The rows come from 4 hidden closed curves, with some noise, and rows from the same curve form a group. Each curve winds through 8 dimensions. The rows are also pushed far along 5 directions, which tell nothing about the answers.
In the rows, 128 means zero.
Known rows, each followed by its group:
[131  82 158 105 150 159 118 144 107 149 103 103  66  95 136  98 145 141
  75 165 144] -> kad
[148 130 179 118 135 134 164  94 142 140 134 141 173 129 123 104 165 123
 115 170 141] -> domov
[ 97 111 134 102 144 164 111 142 132 127 113  99  94  95 127 112 129 150
 122 124 133] -> latet
[100 139 128 138 140 143 121 150 134 130 111 119 106 139 133 112 123  98
 135 137 130] -> latet
[100 104 159 136 121 133 132 173 119 200 128 141 116 159 153 160 158 111
 151 105 116] -> posu
[131 128 107 149 105 118 108 100 143 108 113 122 113 106 101 114  93 132
 127 111 124] -> posu
[131 159  90 167 125  97  90 109 156 103 105 113  94  86 119 103 108 114
 136 139 137] -> latet
[122 136 138 171 117  85 162 101 144 118 109 111 198 124 163 145 166 134
 145  91 169] -> posu
[124 140 152 115 109 126 171 136 118 146 158 167 170 167 142 173 148 126
 168  94 129] -> latet
[124 117 135  89 136 179 108 144 133 141 187 174 117 160  58 142 102 112
 138 152  90] -> posu
[135 145  92 166 101  90 151 111 134 101  84 126 142 108 150  95 117 141
 142 112 127] -> domov
[153 159 109 127 115 120 113 115 112 113 152 150  92 136  85 121  67 111
  91 139 102] -> latet
[ 93 135 151 119 141 144 123 132 141 170 165 143 149 163 122 139 144 102
 157 145 110] -> domov
[144 176 118 153 119 100 170  81 158 121 113 154 175 136 127 107 129 110
 147 145 128] -> posu
[154 150 130 111 119 118  87 107 129 143 174 126 130 164 103 157  92 107
 106 129  93] -> latet
[136 156 131 114 126 141 136 118 134 147 164 161 128 175  97 134 108  87
 132 150 111] -> kad
[116 111  72 151 116 127 108 148 113  94 100 114  65 108 122 109  90 132
 128 107 141] -> latet
[168 120 139  90 128 131 156 111  92 143 115  99 133 132 134 122 105 163
  32 118 120] -> domov
[132 140 123 132 114 110 170 118 113 114 117 138 138 109 149 130 134 155
 130 103 148] -> latet
[102 118 115 151 109 147 144 158 147 137 115 176  92 148 124 142 145  88
 217 117 153] -> posu
[138 133  85 147  98  92 122  96 119 123 110  99 120 119 131 134  81 152
  96  77 119] -> posu
[ 90 110 160 147 134 135 129 138 120 119  94 104 118 121 163 124 144 120
 135 116 146] -> kad
[133 152 114 146 101 124 134 100 163 123 128 163 151 150 103 109 111 101
 177 139 104] -> domov
[ 93 112 162  81 171 199 103 183 101 149 169 148  72 157 100 124 119 100
 113 180 102] -> domov
[125 136 142  94 136 155  99 112 122 141 163 142  96 139  96 113  96 117
 110 173  87] -> posu
[135 147 142  94 143 142 115 125 135 161 161 121 131 151 116 152 127 116
 111 135 118] -> kad
[113  96 153 141 120 133 126 145 130 159 109 140 112 111 142 115 159 133
 150 136 121] -> posu
[129 144 139 162 135  84 148 136 137 145 122 137 187 128 170 137 182 129
 151 132 133] -> latet
[121 149 143 130 125 121 151  94 139 136 152 151 170 157 126 145 134 112
 151 132 126] -> kad
[135 142 116 108 120 150  91 107 148 101 157 125  86 106  64 122  88 119
 121 129 139] -> kad
[122 122 131  82 141 166  84 139 123 140 200 129  89 145  75 157 108 115
 120 137 127] -> domov
[133 171  66 148 122 117 105  93 154  91 127 122 110 136  90 103  67  95
 129 137 124] -> latet
[120 143 141 135 114 130 117 144 140 137 160 152 126 162 124 145 142  86
 185 132 132] -> domov
[103 108 122 131 140 150 121 185 100 120  98 125  50 111 149 114 128 122
 132 131 142] -> posu
[136 114 160 126 127 158 126 117 155 133 110 138 121 136 108 100 140  93
 143 169 133] -> posu
[ 94  90 148 122 150 137 131 131  94 127 110  82 105 100 161 119 142 157
  82 124 155] -> posu
[110 130 128 128 131 134 118 121 128 112 116 124 131 114 125 121 108 142
 125 119 107] -> domov
[139 107 113 131 111 130 126 148 125 139 118 144  96 121 128 139 131 133
 148 113 132] -> domov
[153 123 138 126 111 116 122 140 106 132 119 122 106 125 143 137 121 135
 107 112 122] -> latet
[154 131 117 118 121 145  97 131 147 124 192 191 120 160  62 157 116  90
 179 157 111] -> latet
[131 149 117 111 112 109 119 110  92 145 154 121 106 154 141 152  86 132
  98 108  99] -> posu
[112 142 112 130 113 123 137 121 116 120 158 162 122 146 117 148 108 122
 159 115 119] -> domov
[127 152 119 125 115 133 129 108 126  95 148 136 135 133  91 114  85 125
 113 123 117] -> kad
[112 139 158 110 141 131 127 118 130 156 165 115 165 151 131 145 142 124
 116 131 120] -> domov
[167 142 108 124 121 111 125  58 137  97 144 103 150 127  92 125  91 131
  75 128 146] -> posu
[137 166 129 131 109 100 160 102 134 145 144 149 167 133 129 137 126 138
 132 112 115] -> latet
[118 133  96 140 117 108 134 171 110 160 150 123 117 158 145 167 133 121
 138  81 145] -> kad
[145 132 118 145 117 109 150  98 138 126 104 138 121 106 135 107 140 130
 135 143 147] -> kad
[115 122 181 126 129 134 138 110 137 127  93 115 136  82 147  95 152 152
 118 140 126] -> kad
[147 140 145 156 115  86 168 120 132 136 111 150 178 128 175 133 178 130
 160 130 139] -> domov
[116 168 126 135 129 136 141 130 164 130 143 176 176 182 118 152 129  83
 204 132 103] -> kad
[ 93 118 113 134 148 130 125 158 124 154 101 116 121 126 165 131 141 139
 141 121 112] -> kad
[125 101 126 123 126 161 116 146 143 133 125 144 105 131  95 100 125 112
 146 153 119] -> latet
[144 132  98 131 119 107 127 103 110 118 135 123 112 119 131  97 108 138
 104 153 119] -> domov
[133  92  95 130 126 122 105 158  92 124 121  82  75 119 137 157 108 147
  82  78 159] -> posu
[124 118 152 103 159 145 116 115 128 125 143  95 154 130 127 136 139 138
  94 141 135] -> kad
[138 138  94 153 121 135 114 104 186 109 143 160 112 110  66 107 136  91
 189 161 166] -> kad
[ 69 104 122 132 137 148 105 191 118 144 132 136  80 100 135 146 141 144
 169  99 129] -> latet
[117 157 121 159 128 104 147 107 160 107 111 144 186 101 128  99 141 141
 158 135 117] -> posu
[159 133 106 127 110 120 143  99 145 124 113 128 147 124 112  96 115 138
 116 139 119] -> latet
[138 116 133 118 123 128 141 136  99 151 123 127 119 155 143 125 115 128
  95 131 108] -> kad
[ 94 120 104 130 158 142 121 162 108 123  87 106  85 116 159 115 117 134
 115 128 123] -> kad
[ 96 128 132 156 134 108 138 135 130 112  83 112 158  91 168 113 145 161
 139 107 119] -> domov
[119 144 114 149 129 111 140  96 147 127 124 141 151 119 128  85 136 123
 145 167 118] -> domov

New rows, each followed by its group:
[106 161  84 154 127 123 120 110 177 103 109 126 126  97  99 109 111 122
 167 117 142] -> domov
[139 141 103 123 142 130 125 151 128 126 135 125  95 115 121 122 135 121
 125 141 153] -> domov
[183 176 126 113 115 115 147  87 159 130 176 164 179 164  88 141 129  98
 143 152 131] -> domov
[109 155 129 163 127 128 139 134 157 118 107 145 134 133 114 120 122  94
 155 121 137] -> posu
[ 76 116 180 143 139 147 103 166 131 150 118 123 114 123 138 127 143 112
 141 125 114] -> posu
[174 118 124 118 114 103 143  99 101 123 141 102 147 131 133 140 124 153
  68 111 151] -> kad
[134 141 143 115 152 138 120 107 136 102 157 122 153 125  97 119 122 123
  98 158 132] -> posu
[120 111 113 131 120 131 129 150 128 127 138 147 136 141 131 164 141 133
 174  98 132] -> kad
[120 134 116 141 106 117 138 101 141 117 130 153 133 119 129 122 131 129
 177 128 128] -> posu
[135 135 155 122 109 120 139 114 139 136 141 122 179 142 130 161 139 136
 136  85 132] -> domov
[138 151 143 119 124 121 168 118 113 131 133 149 161 159 146 133 128 123
 125 132 115] -> posu
[138 118 102 101 134 141 120 111 121 121 139 105 122 144 127 125 113 134
 112 137 131] -> posu
[120 126 124 157 110 131 147 125 149 114 105 144 138 137 112 131 123 107
 160 101 147] -> posu
[126 126  96 162 105  93 167 141 108 112  99 136 140 114 153 142 126 158
 132  70 145] -> posu
[154 167 107 135 107  99 133  93 139 117 141 160 146 123 113 114 106 131
 140 143  97] -> posu
[130 145 164 151 113  96 137 139 107 135 123 137 146 123 153 131 133 133
 111 113 109] -> latet
[127 161 132 151 113 114 149 127 138 132 128 149 156 161 120 150 112 100
 139  97 122] -> posu
[114 151  71 171  96 122 115 136 168  94 130 171 113 146  92 134 102  82
 226 108 135] -> latet
[107 131 101 138 131 128 112 131 140 104 117 130 104  71 112 104 120 156
 139 126 130] -> latet
[115 136 130 142 142 127 159 134 119 112  89 130 117 104 156  91 142 132
 124 151 141] -> posu
[154 153  96 133 121 117 131 113 141 122 156 135 139 147  92 122 110 109
 120 136 138] -> kad
[146 142 119  92 145 156  97 126 131 135 190 151  97 159  78 143 107  93
 127 172 120] -> posu
[161 132 165 106 136 130 163  71 117  88 118 130 183 119 126 100 122 155
  77 161 115] -> kad
[161 139  65 142  99  60 148 109  91 135 125  91 132 118 171 133 117 172
  84  84 145] -> domov
[160 166  91 127 117  85 149  64 122 103 152 119 218 173 131 150  86 143
  96 104  99] -> kad
[108 128 142 161 138 109 148 159 105 124  95 127 124 103 161  99 144 137
 109 132 132] -> latet
[149 173  81 120 108 106 127  81 142 113 151 122 159 142  96 145  73 139
 111  92 110] -> domov
[113 135 123 153 117 117 165 162 136 153  90 132 131 132 162 145 156 122
 165  84 153] -> domov
[141 156 124 141 132 131 111 100 159  87 116 120 108 101 103  81 118 101
 130 170 150] -> domov
[101 135 165 155 136 128 158 137 157 166 108 153 164 137 146 118 177 102
 169 146 130] -> posu
[127 126 126 105 128 167 128 148 138 158 140 153  92 154  91 138 113 102
 139 130 123] -> domov
[105 148 169 165 118 108 129 124 149 128 112 134 165 122 142 124 143 114
 152 117 118] -> posu
[141 125 125 134 130 122 129 131 125 133 124 144 103 121 134 123 141 118
 139 154 137] -> domov
[119 142  82 128 141 134 109 104 137 103 145 125 134 148  98 128  86 115
 125 137 113] -> kad
[121 114 139 139 136 114 146 119  96  83 104 103 134  76 151 102 133 173
  82 122 151] -> posu
[107 124 178 103 132 169 121 121 159 133 136 137 145 119 105 117 146 124
 158 141 119] -> latet
[132 115 133 123 115 121 120 106 124 147 129 109 146 137 123 134 106 143
  96 105 104] -> posu
[140 135 175  99 148 167 124 123 154 117 123 133 113  83  89  82 143 129
 108 181 136] -> kad
[136 150 138 110 153 139 140 106 114  93 123 112 128 110 117  76 106 136
  65 174 125] -> domov
[170 152 109 129 113  99 130 101 102  96 150 135 111 121 113 138  91 134
  86 123 136] -> posu
[133 119 133 121 142 156 119 128 152  91 127 133 142 117 100 100 135 123
 144 162 134] -> posu
[115 125 117 149 116 123 123 145 138 172 120 144  96 140 127 141 129 104
 155 115 124] -> posu
[123 130  72 148 116 113 139 140 114 105 116 140  99 108 120 131  99 149
 131  94 135] -> posu
[141 117 184 102 143 142 162 103  99 100 121 122 166 119 137 107 133 157
  70 150 124] -> kad
[138 145 112 130 145 126 134 127 124 108 120 142 111 110 125  94 125 126
 120 171 125] -> domov
[142 134 130 130 127 126 147 114 123 134 119 140 133 144 125 103 119 117
 110 155 114] -> kad
[145 133  88 113 102  94 170 111  80 147 145 125 149 167 159 174 100 164
  95  67 117] -> posu
[ 84 120  82 162 155 132 101 142 152  87  83 106  81  34 120  67 133 157
 142 149 150] -> latet
[126 122 109 155  99  93 164 127  97 122  87  97 141 143 175 157 111 148
 104  47 149] -> posu
[134 122 137 122 132 142 111 128 135 145 118 108 106 146 130 122 126 101
 119 144 130] -> posu
[ 98  95 177 121 127 146 149 154 112 158 114 107 161 170 167 157 153 124
 126  88 130] -> posu
[153 160 181 140 127 109 173  93 167 104  89 131 200  68 142  77 181 151
 131 154 149] -> kad
[136 111 126 143 127 121 135 100 122  99 107 111 149 127 131  95 116 134
  97 143 126] -> kad
[130 131 119 109 150 144 101 135 131 141 146 115  96 141 119 125 124 104
 117 161 130] -> posu
[121 158 112 143 101 100 146 127 116 111 171 160 161 163 128 188 117 120
 174  72 135] -> posu
[125 131 117 149 117 119 148 103 142 109  91 106 150 133 140 118 119 124
 129 104 147] -> posu
[108 128 161 143 154 142 101 110 182 137 114 121 139 101 118  86 167 104
 158 189 132] -> domov
